There are 4 ways to turn a row about zero (a turn may also mirror it). The second row of each pair is the first, turned, with some noise. The first 40 pairs use one turn. New pairs use 2 turns, one after the other, and a turn may come again.
Known pairs, each followed by its turns in order:
[  7   3 -18   7 -18 -34  35 -20  -5]
[ -4 -15 -29 -26  22  -6  22  27   8] => Fepov

[ 32  -2   4  10 -19 -12 -26  15  -3]
[-15  19  32  17  -8  13   5  16  10] => silem

[ 32   7  36  -5  -9 -77  17 -11   2]
[-35  -5 -51 -21  -6  -4  38  -9  51] => Fepov

[  7 -20 -15  -1 -17 -12   7  -9  28]
[-27  -4   2 -14  14 -13 -13  17   9] => Fepov

[ 25 -20 -46   4  17  -9   9  -6  10]
[ -5  28  -9 -43  -7  20   3 -13  19] => silem

[ -9  38 -40   9 -48 -42  -1   2  18]
[-46  40  37 -29 -19 -22 -15  13 -27] => lin

[  2  23  12   6 -35  -8 -19  -7  11]
[ 21 -18 -16   6 -11  -8   6  21 -31] => Bosid

[ 44  20 -22  15 -23  33 -10  -4  19]
[ 39 -15  -9  -1  -3  28 -48  21  -4] => Bosid

[ -1  -3  27  44 -41   7 -11  26  18]
[  4   5 -24  44   1  26  -1  27 -41] => Bosid

[ 21  21  17 -10  11  30 -31  10 -17]
[-28   2  12  27  35  -5  23   4  -3] => silem

[ -1   6 -20  -1  -5 -16  10  -3 -16]
[ -6   9   8 -15  -8   5 -18 -22  -8] => silem

[-11  -2  -9  10  -3  33  -1 -16  32]
[ 14  35 -11  -5  11  -4 -28  18  -5] => Bosid

[-35   8   6  22 -13 -40   7   7  -5]
[  3  14  15 -25   1  -4   2 -14 -49] => lin

[-17  10 -40  11 -24  53 -16  27   8]
[ 12  20  12 -15   4 -10  57   7 -48] => silem

[-48 -62  14   9  46   2  49 -19 -27]
[ 38 -39   0  39  37  40 -16 -45 -50] => lin

[ 10 -15  27 -12  30  -8 -22 -14  27]
[-20  -8 -10  21 -31 -25 -20 -16  16] => Fepov

[ 47  25  40 -18  32 -16 -39 -18 -21]
[ 17 -33  12 -21 -14  15  57  32  41] => lin

[-17 -14  -8  15 -25  15  26  -3   9]
[ 21  35   3  24   4   2  -5  -8 -11] => Bosid

[-12 -25  61  17 -19  12 -27  14  15]
[ 17 -23  12  37  -8 -24  12  54  15] => silem

[ -5   9   0  35  16 -55   0 -17 -15]
[-13 -28  27 -18 -17  11  25  -7 -44] => lin

[ 28  28 -19 -14  15  -3  -3   1 -18]
[  8 -40  14 -12  -1  -4 -15  -7  24] => Bosid

[-53  -3  45  23  33  21  -6  22 -36]
[ 37   0 -40 -16  28  14  39 -53 -24] => lin

[  2 -24  -8 -39   9  -8  -8 -29 -23]
[ -7  29  -9  -6  23 -29 -35 -12  17] => silem

[ 4 -6  9 11 -4 24 21 16 18]
[  7   6 -33   3  -9   5 -25  -4   4] => lin

[ 36 -39 -24  26 -10  29 -13 -26  10]
[  6  33  13 -39  24  13  11  42  14] => silem

[-12   5  65   0  42   8  33  19 -32]
[ 43 -16 -36 -19  18  60  23 -12 -12] => lin

[  8  14   5   6 -23 -25 -29  -5  24]
[-24  39 -12   5   9 -15   0   1  17] => Fepov

[-28  11  38   2  14 -38  32 -10   5]
[-22   1  15  -4  19 -33  29 -26 -38] => Bosid

[-31 -20  10 -40 -34 -24 -18  10 -36]
[ 36  36  29   5  41 -17  21  16 -17] => lin

[ 13  -1 -50 -47  14 -21 -55  27 -26]
[-38   1  17   7  61 -30  39  46  15] => lin

[-18 -42  17  16  11 -33  -1  -1   1]
[-35  29  18   1  -3  10  36   8 -17] => Bosid

[-14  19 -26 -13  19  19  41  29   9]
[-18 -14 -39 -21 -16  -1  24 -26 -33] => silem

[ 27 -16 -11  25 -15  23 -29   1  -9]
[  1  16 -13  21  28  21 -37  -7 -10] => Fepov

[ 46 -13  -5 -12   3  16  -3  10   5]
[  6 -10  -9 -18  -6  42 -17  -9  11] => Bosid

[  8 -26  34 -29  14 -25   5   4  43]
[-47 -19   4  -7 -31 -23  -6 -17  32] => Fepov

[ 19 -26  17 -11 -12  24   5 -16 -48]
[ -9   8  -1   5 -56  15 -10 -34   6] => Bosid

[ 14  22   7 -28 -13 -22 -33  -7 -33]
[15 25 -9 28  6 13 22  2 45] => Fepov

[ -4 -12  41  28   8 -18 -25  18 -12]
[ -3 -30  34  21 -10 -10   4  12  33] => silem

[ 34  -2  15  29  22   3  20 -17  -3]
[ -9 -26 -43   9   5  -2   0 -20 -20] => Fepov

[-13  -2  12   6  16  -4  28  25  15]
[-18 -11  10 -22 -23   4  14  -7 -21] => Fepov

New pairs, each followed by its turns in order:
[ -9   5 -40   8  10 -21   3 -14 -20]
[-34  15   3  -9 -26  -1  28   1 -12] => Fepov silem

[  5  22 -34  14  26  34   8  15 -25]
[ 38 -43  11 -11 -18 -15  14   2  21] => silem Fepov

[ 41  12  23 -37 -25  26 -17  25   8]
[-37   6 -26 -40   6 -21 -35  31  11] => lin lin

[-30 -10  -7 -22   8  -4  58   0   5]
[ 28  13  -3  51 -13   1 -25 -20 -11] => lin Fepov

[ 11  15  19  -2 -30   7  18   8   4]
[-14  -4   6  31 -15   4  20   1   1] => Bosid lin

[-29  -7  -9  -3  11 -12  40  33  11]
[ 12 -19  36 -18   5  12   5 -22  30] => Fepov Fepov

[ 28  -3  25   1 -32  13 -21 -12  27]
[14  2 18 21 33 39 -7 14  5] => Bosid Fepov

[ -1   8  11   4   9 -16   4  29  -7]
[-21  11 -10  -7   2 -18   1 -16 -15] => lin silem

[  8  27  18  -5 -63  -7   4 -24  14]
[-23 -28  -6  40 -27  14 -40  18  10] => silem Bosid

[-29 -25  18 -28   9  -2  26  13  37]
[ -4 -11 -31 -15  24  12  -9 -46 -17] => Bosid silem

[-28   7 -11 -15  15  26  14  15   2]
[-12  -4  30  21   9  18  -3   9 -20] => silem lin

[-16 -14   6  18 -38 -33   2   2  -5]
[ -4  23 -38  21  11  -1  13 -20 -11] => Fepov silem

[ 15 -23 -21  14  40 -24   9  29  50]
[ 67  33 -16  -8  24   8  -2  -8  -1] => silem Bosid

[-14   9  11 -59 -30  13  23  -7 -10]
[ 37 -46  -7 -10 -15  17 -33  14   2] => Fepov lin

[ -8 -23 -11 -10  10 -15   9  -7 -30]
[  3  -7 -12 -28 -11 -18  24  15  -5] => silem Bosid

[-38  16   4 -24  -7  14  25 -23  26]
[  8 -44  34 -28   6 -13   8  -3   3] => Bosid Bosid

[ -4  -8 -20 -31  18  27  12  12 -24]
[-21  11   0   4   5 -51  -9  12   1] => Bosid Fepov

[-6 -9  2 51 -5 13 10  7 -2]
[ 18  32 -12   2 -10  12   0 -25 -24] => Bosid Fepov

[ 13 -29  -9   0  12  -5  21   6  42]
[  4  37 -21  -5 -17  12  15  -1 -33] => silem silem

[  0   2   0 -13  -1   7   4 -25 -25]
[ 20  -5  -5 -10 -10  -2  18   5 -24] => Bosid Bosid

[-12  -2 -24   8 -46  -3  14  -8 -11]
[  3  26   4 -27 -20   8  35 -12  -5] => lin lin

[ 17  -1  35   2 -26 -49  28  31   4]
[  9  -9  -4  55  -6  45   0 -25 -17] => Bosid lin

[ 30  -2  15  -1  38  -8 -18  21  25]
[-21  31 -16  -7   5 -15   6  -5  46] => Bosid Bosid

[ -5  21  29  16  23   9 -48 -12  -5]
[  9 -52 -28  -1 -16  12 -13 -17 -14] => silem lin

[ 21  16   7  11  53 -10  42 -12   7]
[ -2 -11   6  39  35 -30 -28 -26  20] => silem lin

[-47   3 -10 -25  -5  24   7   2 -18]
[-25 -16 -11  14  13  11   8 -48  21] => Fepov Fepov

[-27  17  -9  17   2  28   4   6  14]
[  3   3  23  -5 -10  18  -1 -33  11] => silem Bosid

[ 37 -15  11  33  21  60  21  37 -11]
[ 27  37  15 -64  -5  20  37 -11 -28] => lin silem

[-11  -5  33   9   1 -12 -16  13  -5]
[ 11 -17  13  -9  -8  17   6 -26  12] => lin Bosid

[ 33   9  -9   3  15 -12 -25 -34   1]
[  8 -17 -29   6  31   6  33  -4   8] => silem silem

[ 10  22 -29   8  21  62  16 -34 -31]
[-43 -23  48  10 -26  52 -19  -9   6] => Fepov Bosid

[-24 -48   1 -25   0   8  44  -2  -7]
[-15  20 -37 -32 -21  35  28  -9   5] => Fepov Bosid

[  7  31  -3 -11  15 -14  36  16 -52]
[-11  16 -20  24   9 -19 -46 -31  27] => lin Bosid

[ 19  44 -31  11  18 -14   0  23 -19]
[-22 -30   7 -35 -12  -5  16   1 -44] => Fepov silem

[  2 -10 -16 -28  -5   6  -8  15 -12]
[ -8  11  24 -27   1  11   7  -7  -9] => silem lin

[-22  41  36  -9 -16  -6  20  19  -1]
[ 18   7  26  -4 -14  50 -29  -1   7] => Fepov lin

[ 11  44   5 -23  27  15 -16 -29   1]
[-27 -42  -7  18   4  15  10 -41   4] => silem lin

[-11  -7  -3 -11  28  -7   6  -8  18]
[-15  -5  -1   3   9 -18  -8  27  -2] => silem Fepov

[-10  -1  43  34  40   3   0  15   8]
[ 18 -24 -17  24   0 -22 -44   4 -27] => silem lin

[  2   1  -5  18 -15  13 -19  -1 -14]
[  4   6  25   3 -13   3  15  13  -4] => Bosid silem

[ 10  -7  -7  -5 -12 -31  23 -12  19]
[-16  22   0   4  -7 -27   5   2  27] => silem lin

[-29 -21  -9  -3  -3  10   7 -18 -18]
[ -8  20  -8 -11  15 -19  31  -7  -1] => Bosid Fepov

[ 27  12  13  35  11 -43  29  26  47]
[ 46  50 -34  24  -6  26 -23   6   4] => silem Bosid

